The rows of a group lie close to one hidden flat surface of 13 dimensions, which passes through zero. Surfaces can cross.
In the rows, 128 means zero.
Known rows, each followed by its group:
104 141 138 152 126 127 146 151 107 120 155 143 121 111 138 125 135 116 => L
117 148 114 141 147 123 88 100 177 127 106 104 139 112 117 134 130 99 => J
84 160 157 154 117 124 113 119 123 158 121 135 135 126 143 128 145 137 => L
125 145 168 164 104 184 153 163 107 129 128 137 66 133 98 138 129 113 => L
121 140 143 116 126 157 165 143 124 170 112 128 100 161 86 154 138 131 => W
140 107 158 110 107 131 165 147 107 134 102 154 116 142 112 115 144 141 => Q
126 141 83 130 139 107 152 177 74 148 126 148 129 159 152 165 156 158 => L
122 133 140 118 95 140 133 130 150 140 145 78 133 120 126 118 157 120 => J
142 116 105 118 141 125 122 89 168 122 147 112 162 114 118 127 103 130 => A
137 102 120 113 164 107 118 145 137 136 119 112 113 148 128 119 113 169 => J
116 99 99 131 136 121 159 99 144 142 158 133 121 138 134 145 115 103 => M
136 178 150 139 90 104 133 100 154 129 147 151 130 128 131 137 155 118 => W
153 160 140 141 107 101 147 103 143 161 153 176 156 127 123 151 139 103 => J
145 138 141 107 132 141 107 142 129 113 144 110 123 114 126 141 121 106 => A
112 113 131 150 126 125 120 119 125 142 97 132 171 142 82 113 157 115 => A
128 103 148 123 111 107 134 128 137 145 87 119 149 130 124 71 146 132 => W
120 78 116 110 143 138 157 166 130 110 133 120 130 95 117 141 160 85 => Q
139 148 137 144 109 133 154 114 123 159 94 161 118 130 138 105 102 155 => L
106 112 96 143 157 97 113 108 164 123 132 122 121 129 145 144 132 141 => J
90 127 125 119 143 138 137 109 153 117 155 100 126 115 116 125 120 122 => Q
147 128 113 160 114 123 102 92 121 156 119 154 144 144 145 143 114 97 => M
138 163 89 122 99 159 167 128 133 134 94 105 141 106 129 111 132 115 => A
132 119 145 83 129 122 137 122 130 133 129 123 150 129 113 120 135 98 => M
102 121 151 173 159 130 137 168 119 127 130 136 84 142 96 104 120 151 => W
112 92 98 146 115 121 103 96 138 91 128 125 135 122 149 137 147 115 => J
146 171 131 124 83 148 129 81 139 101 111 134 152 96 133 104 118 93 => M
79 136 135 131 145 102 144 140 147 114 150 103 96 115 150 95 132 146 => W
126 125 133 110 105 107 156 139 164 121 112 132 122 118 125 153 194 141 => A
119 171 142 141 99 145 110 139 139 102 151 87 117 113 118 117 156 103 => L
118 148 127 147 139 126 111 126 102 109 111 163 127 128 137 138 121 142 => M
139 113 153 143 103 123 129 121 115 117 199 138 131 143 125 132 127 140 => J
142 106 152 134 126 131 90 125 127 121 89 143 98 130 148 132 118 144 => L
132 137 120 161 130 131 123 119 123 147 143 138 117 134 155 134 92 189 => Q
132 127 133 121 125 113 161 133 154 112 102 139 121 119 107 115 149 160 => A
143 115 112 104 150 120 166 130 130 109 150 160 101 140 116 157 114 113 => A
124 147 127 161 135 154 155 140 108 140 118 156 142 131 80 129 122 140 => W
119 117 118 92 136 106 163 130 111 126 118 141 156 104 159 89 111 129 => L
112 123 157 109 112 146 140 125 129 151 106 126 84 124 160 131 121 124 => L
129 121 138 142 132 126 134 146 107 109 132 153 134 121 113 120 131 119 => W
120 148 145 123 118 108 150 112 163 108 148 125 100 132 113 102 131 109 => Q
113 143 105 110 87 105 155 95 161 158 134 97 162 138 134 119 171 126 => Q
117 106 152 108 145 116 122 134 109 97 165 140 145 127 114 126 129 113 => M
93 75 109 155 145 141 119 127 81 137 153 120 172 128 135 108 112 106 => A
121 139 122 112 145 128 147 103 107 132 113 159 133 133 133 101 76 124 => M
149 117 120 106 161 121 97 160 133 99 105 101 81 117 161 112 97 157 => L
91 131 134 100 101 128 168 118 116 135 101 139 143 125 133 127 165 101 => J
133 113 161 137 139 105 100 121 139 106 128 144 154 123 96 101 131 131 => A
146 124 134 118 139 123 113 113 151 115 143 116 132 109 129 109 99 108 => L
146 103 105 127 163 157 138 158 100 128 118 128 104 135 124 128 83 146 => W
148 133 114 103 145 141 130 144 114 121 141 122 107 129 145 150 99 136 => M
128 152 138 100 96 140 94 95 135 141 138 104 141 138 144 166 149 114 => M
138 112 137 115 158 110 98 147 122 140 135 137 122 132 145 150 123 117 => L
126 131 132 129 114 131 127 125 107 163 135 118 115 146 163 113 103 124 => A
130 118 122 97 135 130 114 116 115 130 127 119 167 153 100 130 132 105 => Q
112 145 116 120 122 137 141 117 138 144 83 116 155 113 121 109 137 134 => J
140 135 102 169 139 121 105 111 142 118 105 148 107 130 142 144 109 151 => Q
182 133 155 139 96 138 94 90 149 134 125 148 131 154 95 147 122 99 => W
130 159 134 157 98 128 126 124 122 123 117 152 96 131 150 138 139 122 => M
130 138 142 146 124 131 144 148 116 139 145 128 140 124 117 113 129 166 => J
59 149 163 118 136 149 123 143 92 128 124 112 137 99 149 111 128 143 => Q
101 110 133 150 163 130 127 111 164 166 110 126 100 128 131 142 104 170 => L
126 153 124 145 114 104 146 113 131 103 84 165 105 144 127 92 129 151 => Q
153 126 111 139 141 114 129 124 165 131 113 133 130 127 116 136 130 160 => W
112 152 145 137 112 158 172 118 118 145 132 152 107 154 90 148 130 130 => W
146 123 126 147 92 159 124 112 134 99 135 127 136 108 114 136 138 86 => M
118 138 146 110 101 148 158 121 132 160 142 125 52 172 147 173 129 132 => Q
94 105 116 151 126 135 137 147 106 160 109 102 150 128 130 98 144 145 => M
161 126 150 173 120 83 81 143 157 127 125 141 108 141 131 129 161 151 => J
149 113 140 80 137 131 167 147 133 138 154 131 110 139 103 155 131 87 => W
100 159 123 127 110 75 169 89 141 105 146 150 120 114 180 63 105 158 => J
108 165 168 115 125 105 132 112 122 141 80 173 103 162 125 117 132 145 => J
126 80 166 140 148 109 94 154 115 127 117 143 137 139 111 113 144 157 => A
109 136 121 140 170 150 127 114 115 106 108 158 137 118 93 130 90 125 => J
129 170 139 142 120 109 124 130 133 120 99 148 131 122 127 102 136 146 => A
139 78 120 145 137 99 161 144 158 153 128 136 142 134 94 121 158 120 => W
100 156 164 139 134 103 139 134 100 164 120 157 123 156 125 97 120 142 => W
139 156 143 121 89 121 169 134 115 116 164 140 143 137 95 118 160 79 => L
108 115 122 122 125 130 124 99 143 115 141 122 150 121 127 148 141 135 => A
143 179 123 123 108 145 139 138 142 96 99 139 91 114 132 159 145 157 => A
94 156 146 157 104 119 101 113 130 108 141 128 144 89 161 118 146 107 => Q
146 124 148 113 115 108 153 118 129 127 139 164 104 137 145 126 116 119 => Q
116 124 124 117 135 118 112 110 98 150 147 147 154 138 153 142 114 70 => M
111 143 178 103 131 124 108 167 103 166 136 112 88 166 137 149 150 116 => M
148 111 140 127 132 152 106 104 125 132 139 133 133 139 113 147 99 125 => Q

New rows, each followed by its group:
151 145 157 108 121 98 132 138 102 123 115 167 144 147 113 100 132 124 => L
118 134 112 97 187 86 154 158 113 134 97 178 121 126 141 145 122 128 => M
122 110 100 133 189 122 111 141 145 119 140 135 112 131 113 198 130 125 => M
128 129 103 131 173 123 137 147 129 142 125 143 135 117 123 156 115 123 => J
125 132 132 100 156 115 115 154 109 126 120 124 138 159 97 135 148 138 => L
142 129 105 127 142 126 127 104 141 116 156 138 121 122 140 152 96 106 => M
123 87 114 116 108 135 118 112 115 103 144 127 142 105 167 152 145 84 => L
162 121 114 124 126 117 116 139 130 114 116 161 122 126 137 194 162 124 => M
148 124 99 130 101 97 150 132 108 127 93 161 138 150 141 129 165 123 => Q
116 154 132 144 160 131 107 126 147 130 119 126 155 110 95 125 122 120 => J
130 154 111 116 122 105 124 68 150 120 140 132 142 160 114 113 110 114 => Q
125 94 118 135 97 152 66 86 127 123 123 92 136 137 163 141 131 105 => W
139 84 101 121 144 127 129 121 99 128 113 163 158 119 147 153 116 124 => Q
150 143 120 104 131 119 119 131 115 111 153 126 119 153 123 141 120 114 => L
109 158 101 157 132 130 136 117 147 104 115 138 118 106 141 137 130 158 => M
153 133 123 146 164 126 121 169 115 147 131 142 126 133 105 150 117 131 => W
138 140 118 77 116 108 143 126 143 149 132 103 146 120 161 126 139 145 => M
169 142 127 125 95 132 138 114 110 129 146 133 157 136 127 94 105 139 => Q
114 147 167 157 115 146 127 115 157 134 128 120 81 111 138 114 108 131 => L
101 132 64 159 152 97 135 151 146 116 140 109 123 119 148 150 164 132 => Q
130 144 137 144 132 124 109 156 131 92 140 111 152 99 102 95 146 113 => L
111 115 111 93 144 106 119 108 107 110 134 123 157 109 177 92 97 127 => W
153 129 132 78 130 96 88 124 134 105 111 121 129 117 175 124 126 137 => W
143 128 136 116 158 115 133 161 140 145 79 141 146 117 87 119 141 120 => J
94 137 133 127 112 105 127 81 158 113 116 140 149 105 144 110 144 107 => Q
154 100 139 134 139 109 108 130 131 152 169 151 130 124 153 165 117 127 => Q
125 135 106 133 120 144 150 135 117 110 131 121 114 112 148 123 118 155 => M
133 129 101 145 140 124 125 107 136 110 121 149 148 109 126 135 115 122 => M
125 126 131 104 117 121 125 91 142 151 150 115 134 142 142 129 114 100 => W
151 98 138 127 132 108 107 148 153 116 157 111 114 126 124 142 153 97 => J
131 133 151 82 129 86 134 147 138 127 148 126 139 121 142 126 160 134 => M
144 116 110 127 121 120 128 143 108 126 99 149 137 117 160 136 138 168 => A
133 147 114 114 157 135 108 131 132 130 114 125 144 112 123 147 117 99 => M
125 152 122 147 126 116 147 156 99 129 118 155 108 121 164 124 125 150 => J
149 116 98 115 134 112 150 171 75 118 81 164 143 128 145 112 137 127 => Q
120 131 131 106 130 129 125 115 148 107 146 112 135 105 132 130 127 139 => A
107 84 153 83 128 100 123 128 118 134 126 114 154 154 126 113 161 144 => J
152 112 129 136 135 118 122 135 118 123 144 146 137 139 113 133 122 131 => Q
151 104 155 112 95 137 123 131 141 104 154 95 160 106 103 92 149 88 => J
171 140 137 145 137 108 111 117 146 90 134 152 126 116 115 100 94 155 => M
124 136 119 142 160 120 149 129 143 120 159 131 131 112 114 110 95 151 => J
123 154 110 85 179 110 131 128 122 91 156 115 141 111 126 86 73 84 => Q
117 126 128 143 127 113 126 122 157 101 144 133 137 106 115 139 158 113 => M
127 103 138 98 162 123 122 108 127 141 106 144 117 152 125 128 88 154 => L
125 143 135 91 124 135 110 104 120 124 147 120 117 153 146 161 116 170 => M
122 103 163 102 139 150 131 106 132 124 131 135 99 128 121 126 90 109 => L
117 123 111 152 105 130 155 91 135 124 151 140 148 126 130 128 129 155 => J
111 134 136 151 142 140 106 88 154 139 83 147 98 108 163 136 88 169 => Q
144 154 135 153 143 141 120 124 128 136 165 139 129 127 115 141 90 140 => J
153 146 73 138 133 115 121 113 130 146 118 124 164 142 140 136 117 163 => L
111 153 131 105 111 156 132 135 112 122 126 103 159 107 115 117 144 74 => A
120 108 113 131 143 125 145 123 143 124 135 130 127 128 115 132 125 129 => M
187 61 118 166 123 143 115 156 140 93 134 132 111 102 130 131 121 160 => A
123 123 115 133 107 137 161 136 139 109 134 99 119 105 138 90 130 144 => J
151 102 103 133 122 107 106 127 138 120 138 116 177 106 142 114 142 118 => J
152 133 110 140 152 136 82 141 126 137 104 113 148 144 107 143 125 153 => L
128 136 114 116 125 146 142 143 97 130 122 128 102 138 157 139 108 159 => M
116 109 83 118 142 150 147 116 109 166 99 144 132 140 137 183 127 77 => M
154 130 140 132 142 97 118 143 160 143 98 146 88 142 129 138 139 133 => Q
108 139 99 153 104 158 139 142 127 109 153 98 136 87 146 145 158 106 => W
131 118 157 88 126 130 132 164 100 123 134 127 131 126 121 134 149 94 => M
153 156 120 134 88 129 147 117 118 118 108 132 131 162 98 94 136 141 => Q
158 126 145 120 137 136 110 126 122 163 119 116 147 142 103 96 90 102 => W
110 115 129 134 115 149 148 113 112 119 145 135 132 117 133 126 116 140 => Q
121 142 107 138 97 113 153 136 128 130 108 137 108 125 165 132 160 128 => Q
114 152 140 120 147 121 126 147 133 115 113 121 123 106 123 101 123 113 => J
169 102 156 92 116 126 128 141 151 96 133 139 97 119 130 158 142 151 => A
130 161 150 102 123 141 131 123 129 137 164 98 100 163 108 125 108 113 => Q
101 128 132 159 131 126 124 144 113 126 144 137 110 134 133 141 147 119 => A
119 128 137 123 150 136 118 148 128 148 94 112 143 124 97 106 129 117 => M
153 129 112 167 113 128 142 97 155 141 113 151 100 144 124 126 105 130 => M
147 150 127 124 82 135 156 86 131 137 125 155 107 155 131 134 119 100 => A
115 133 140 109 128 116 139 150 121 121 110 119 123 120 138 91 136 137 => J
136 136 162 141 127 104 136 114 139 114 131 174 78 154 125 122 111 143 => Q
126 147 139 143 148 136 126 151 129 125 124 121 112 114 113 99 103 110 => M
135 143 131 161 145 154 105 148 101 104 111 143 154 112 91 118 115 142 => W
118 132 95 154 102 106 138 108 83 126 167 167 145 170 151 154 143 151 => Q
